The rows of a group lie close to one hidden flat surface of 5 dimensions, which passes through zero. Surfaces can cross.
Known rows, each followed by its group:
[ 2.73 -0.06  2.17 -0.72  0.67  1.70  0.77  0.91] => q_312
[-0.85 -0.24 -0.67  0.96  2.04 -0.07 -0.21  0.86] => q_312
[ 1.49 -0.65  0.37 -0.52  0.76 -0.29 -0.71  0.24] => q_312
[-5.01  1.36 -2.14 -0.35 -4.19  0.83 -0.12 -3.30] => q_228
[-1.04 -0.57  0.56 -2.49 -3.11  2.96  1.36 -2.89] => q_600
[ 2.19 -1.67  3.43  1.29  7.21  4.92  1.15  1.81] => q_160
[ 1.90  0.95 -0.89 -0.93 -2.92 -5.00  0.64 -0.62] => q_6
[ 2.57 -3.57  2.49  1.49  4.31  0.22  3.91  2.70] => q_800
[ 3.89 -2.10  3.18 -0.32 -2.91 -1.81  1.50  0.71] => q_600
[ 0.48 -0.59  0.47 -0.05  0.15 -0.11  0.07  0.33] => q_228
[-3.25  0.46 -2.13  0.26  1.72  0.70  0.94 -0.10] => q_228
[-0.81  3.34 -2.14 -2.88  1.44  2.35  0.47 -1.23] => q_312
[ 1.22  1.54  0.33  0.81 -0.94 -2.02  1.59  1.62] => q_312
[-3.02 -2.71  0.17  2.60  0.07  0.96 -0.46  0.11] => q_312
[ 0.78 -1.69  0.61 -1.43 -0.45  0.67  2.15 -1.31] => q_800
[ 0.32 -0.67  0.86 -0.15  0.96  1.94  1.20  0.14] => q_600
[-1.17  1.38 -1.36 -1.43 -0.98  1.31 -1.59 -0.77] => q_6
[-1.37  0.46 -0.02 -1.68 -1.82  2.48 -1.01 -2.49] => q_800
[-3.73 -1.04 -0.50  2.49 -0.11  1.45  0.46  0.24] => q_6
[-3.59 -0.73  0.46  2.68  2.89  3.80  5.15  1.86] => q_600
[ 1.82  3.80 -1.93  1.34  6.16 -2.73  0.80  3.70] => q_228
[ 2.14 -3.07  1.02 -3.37  1.24  1.87  4.27 -1.94] => q_800
[ 1.68  0.49 -0.68 -0.49  2.89 -1.65 -6.43  0.33] => q_600
[-0.76  0.94 -1.61 -1.36  2.11  1.69 -1.95  1.21] => q_160
[ 2.93 -0.99  0.70 -3.30 -2.29 -1.01  1.00 -1.95] => q_800
[ 0.99 -0.64  0.21 -1.06  1.34  0.30 -0.14  0.12] => q_228
[-0.96 -1.04  0.44  0.97  1.12  1.48  0.36  0.05] => q_6
[-0.12 -1.07  1.11  1.80 -0.19  0.70 -1.74  2.04] => q_6
[ 3.15  0.73  1.17 -2.24 -0.61 -0.02 -0.04 -0.30] => q_312
[ 4.64 -2.33  3.64 -1.47 -2.86 -0.91 -0.45 -0.30] => q_600
[-2.33  1.42  1.46  0.97 -4.98  2.91 -1.75 -2.36] => q_228
[-0.69 -1.14  0.60  0.69 -2.15 -0.26 -0.41 -0.16] => q_160
[ 3.62  2.30 -1.54 -0.85 -2.15 -7.50  1.05  0.48] => q_6
[ 1.97 -1.47  0.73 -0.03 -4.90 -5.65  1.99 -0.41] => q_800
[ 1.91  2.97 -1.80 -2.40  2.08 -1.17  0.47  0.40] => q_600
[-0.61  1.53  0.03 -0.51 -3.96  0.28 -4.22 -1.26] => q_800
[ 0.31 -0.69  0.48 -1.13  1.11  2.25 -1.01 -0.11] => q_160
[-0.43  0.44 -0.89 -1.00  0.43  0.81 -1.29  0.57] => q_160
[-1.05  0.34 -0.50  0.21 -1.34 -0.77  0.00 -0.35] => q_228
[-0.59 -0.77  0.82  0.03  1.69  2.94 -0.12  0.03] => q_6
[ 2.25  1.54 -0.68 -2.41 -1.18 -2.36 -1.13  0.02] => q_160
[-0.90 -0.16 -0.54  0.71 -2.02 -1.97 -0.07  0.19] => q_160

New rows. What belongs after each?
[ 0.86 -3.81 -2.15 -2.68  0.11 -3.38  1.73 -0.74] => q_228
[ 0.38  0.06  0.06  1.59  0.30 -2.30  1.96  1.96] => q_600
[ 1.24 -2.69  0.11 -2.12  1.17  1.03  0.48 -0.99] => q_228
[-0.39  2.67 -1.07 -0.15  0.40  0.04  1.66  0.50] => q_312
[-0.60 -2.08 -0.52  0.54 -0.77 -2.21 -2.16 -0.83] => q_312
[-3.06  0.82 -2.84  0.17 -2.06 -1.33 -2.56 -1.83] => q_600
[-0.30  4.97 -1.06  0.99  2.39 -0.09 -0.42  1.16] => q_228
[-2.87 -0.73 -1.33  0.35 -1.19 -0.56  3.25 -1.10] => q_800
[ 3.45  4.76 -0.58 -1.25  2.81 -0.81 -0.75  1.18] => q_228
[ 3.27  2.59  2.17 -1.80  1.09  3.20 -2.04 -0.37] => q_228
[-2.26  2.16 -0.96 -0.43 -6.52 -1.59  1.65 -1.75] => q_312
[-3.72  3.44 -1.99  1.71 -3.19 -0.74 -0.16 -0.97] => q_228
[ 3.10  3.33  0.28 -0.67 -3.71 -4.16 -1.21 -0.31] => q_228
[ 0.72 -1.05 -3.17 -1.66  4.00 -3.55  1.88  1.00] => q_228
[-1.23 -3.11  0.07  2.71 -1.93 -3.60 -1.32  0.27] => q_312
[-0.28 -2.23 -0.32  2.04  3.43 -0.91 -1.69  1.14] => q_312
[ 1.48  1.84  0.51 -2.70  3.40  3.17  1.66 -2.40] => q_160
[-2.85  3.02 -0.34  2.91 -2.67 -0.64 -0.21  0.30] => q_228
[-0.62  1.60 -0.54  3.80 -2.62 -5.14 -1.45  2.19] => q_800
[-0.12  0.16 -0.80 -0.35 -1.65 -1.44 -1.95 -0.86] => q_600
[ 0.31 -0.32 -0.49  0.14 -0.35 -1.09 -1.51  1.73] => q_160
[ 0.53 -0.07 -0.51  0.36  1.14 -0.85 -2.64  0.05] => q_600
[ 2.46 -1.98 -0.47  0.77  1.84 -5.14 -2.45  1.16] => q_312
[ 4.43 -1.34  4.29 -1.68  0.71  3.38 -0.43  0.50] => q_312
[-1.37 -0.47 -0.71  0.80 -0.30  0.32 -1.89  1.64] => q_160
[ 2.32  3.31  0.02 -1.21 -3.88 -2.83  2.24  0.39] => q_312
[-1.05  4.18 -1.47  1.05 -0.60  0.39 -5.92  0.83] => q_800
[ 1.39  1.01 -2.32 -4.68  1.71  0.14 -0.13 -1.88] => q_228
[-0.51 -1.46  2.47  3.04  1.31  0.94  3.25 -0.86] => q_160
[ 0.46  0.66 -1.42 -1.31  1.98 -0.65 -1.12 -0.29] => q_312
[ 0.11  0.49  0.24 -5.08 -4.02  3.80  0.30 -4.73] => q_600
[ 0.49 -0.24 -0.19 -0.73 -1.52 -0.90 -0.94  0.50] => q_160
[ 1.03  0.25  1.74  0.64 -1.96 -0.33 -0.95  0.19] => q_228
[-1.10  0.75 -0.40  1.00 -0.44 -0.90  1.95 -1.12] => q_160
[ 0.61  0.87  0.99 -2.33 -7.59 -0.29 -1.84 -3.83] => q_228
[-1.83  0.08 -3.39  2.27  5.40 -3.40 -1.54  1.63] => q_312
[ 0.93  1.19  0.14 -0.96 -1.66  0.06 -2.76 -0.61] => q_800
[-2.37  1.22 -1.35  2.70 -0.88 -2.72  2.53 -0.25] => q_160
[ 3.48  2.38  1.37  1.74  2.79 -1.01  2.50  4.21] => q_312
